All rows are made from the same 8 directions, up to rounding. Whole rows:
In the rows, 128 means zero.
[[ 92 152 140 128  93 116 146 167 182 102 126 179 132 142 118 131]
 [110 135 132 131 135  88 109 111 140 108 129 161 135 101 107 149]
 [159 124 166 118 142 138 100 135 183 150 139 146 120 113 148  88]
 [145 113  85 128 161 146 122 113 100 112 149 107 145 106 124 171]
 [133 130  79 132 125 126 124 130  83 112 163 114 130 146 103 183]
 [ 96 120 133 112 157 133 151 100 151 106  74 144 152  78 104 139]
 [128 179 134  52 123 146 180 178 147 160 138  83 147 184  73 118]
 [139 108 118 153 139 127 114  69  61 150 111  87 114 149 148 127]
 [135 157 136 113 123  99 144 160  96 147 155  79 138 140 140 103]
 [131 135 132 121 117 112 128 125  94 148 128 105 116 147 114 120]]

The start of a row, then its end:
[114 138 124 121 133 144 147 135 158 115 123 135 146]
[136 131 136]
[ 97 137 124 121 107  79 117 137 133  99 128 181 121]
[100  63 166]
[128 133 146 105 120 121 133 151 143 136 122 137 122]
[113 102 112]
[133 100 123 120 153 172 125 116 173 112 105 159 134]
[ 89 118 141]
[119 120 124 124 144 138 157 160 134 102 118 121 153]
[ 65 148 120]
[113 117 123 129 161 147 137  98 156 106  99 142 152]
[ 97 134 143]
[149 156 125 139 122  92 111 158 108 135 194 101 135]
[151 165 120]
[132 124 105 132 136 134 120 106 111 124 136 123 129]
[143 117 157]
[148 111 135 142 135 113  92 126 131 125 147 148 117]
[ 91 139 124]
[135 130 122 121 124 109 116 109  87 147 132 110 114]
[146  98 138]
[151  87 117 173 129 144  98 126 117 113 140 145 111]
[ 89 175 126]
[ 52 141 118 148 120 133 159 102 197  67  79 201 157]
[140 120 174]
[121 112 126  92 165 177 164 102 140 133  71 107 147]
[102 101 128]
[135 109 126 134 159 160 130  71 114 144  94 100 132]
[138 147 123]
[138 155  89 107 204 129 135  74 102 126 157  59 189]
[144 138 173]
[132 159 135 127 102  88 114 160 128 134 173 133 121]
[159 124 125]
[126 128 118 104 138 141 133 120 139 127 120 134 132]
[127  86 150]
[142 142 125 132 147 109 121 130 110 132 161  96 146]
[126 160 122]
[141 110 122 120 109 139 115 129 108 142 123 137  96]
[134  86 137]
[154 114 138 113 161 160 152 176 144 126 134  94 154]
[ 56 177  86]
[121 114 111 133 119 136 135 141 118 110 123 141 123]
[107 113 146]
[127 124 116 138 133 115 121 123 110 117 136 127 132]
[112 131 142]
[102 134 140 104 114 120 169 223 176  84 125 164 151]
[ 37 117 114]
[143 122 121 140 148 154 121  97 129 138 131 109 134]
[156 160 128]
[103 128 109 140 122 111 136 135 121  94 127 149 138]
[104 118 158]
[143  87 112 166 111 148  86  80 101 136 117 153  84]
[152 123 149]
[120 156 120 103 120  94 138 186 139 105 168 139 146]
[101  97 147]
[120 142 143 105 155 115 133  92 130 143 106 109 144]
[131 112 122]
[183  85 132 119 157 139  65 140 160 125 162 171 109]
[ 38 109 132]
[103  76 103 152 109 197 156 142 154  83  73 181 116]
[ 86 126 150]
[128 141 119 117 162 134 138 127 150 113 141 117 164]
[112 144 139]
[111 133 124 136 153  88 111  84 118 112 123 136 145]
[106 121 152]
[127 151  88 123 123 111 133 150  99 111 176 112 143]
[150 108 174]
[133 134  86 134 151 141 157 155  93 103 162  79 166]
[112 166 150]
[119 123 159 104 149 145 126 111 199 128  90 168 135]
[ 99 107 115]
[166  97 130 101 154 194 133 126 139 154 110 105 120]
[111 123 108]
[183  91  98 126  92 164 121 207  71 142 174 105  85]
[106 116 123]
[167 100 159  98 138 147 130 132  89 181  98  78 101]
[ 92 118  68]
[127 134 113 136 138  98  99 105 122 114 152 145 133]
[125 111 165]
[115 128 114 146 118 143 143 129 125 116 124 127 132]
[150 148 137]
[123 126 118 124 119 129 124 128 129 122 128 145 120]
[134  98 149]
[116 114 143 130 109 108 137 129  88 137  93 121 107]
[102 111 106]
[121 108 140 109 121 150 133 117 145 135  82 154 108]
[113  81 125]
[117 124 132 120 104  91 133 152  85 127 118 128 111]
[ 92  90 124]
[125 122 105 136 117 125 122 128 106 116 137 136 120]
[132 107 158]
[146 120  92 130 145 158 113  97 118 128 147 120 129]
[163 115 172]
[124 149 123 117 145 100 119 109 124 127 144 121 144]
[138 111 148]
[150 111 122 123 114 130 112 159 116 130 147 139 106]
[102 105 130]
[135  81 133 153 142 185 130  83 128 138  73 124 113]
[119 165 105]
[151 125 132 110 107 163 155 175 109 157 131  88 112]
[149 134  93]
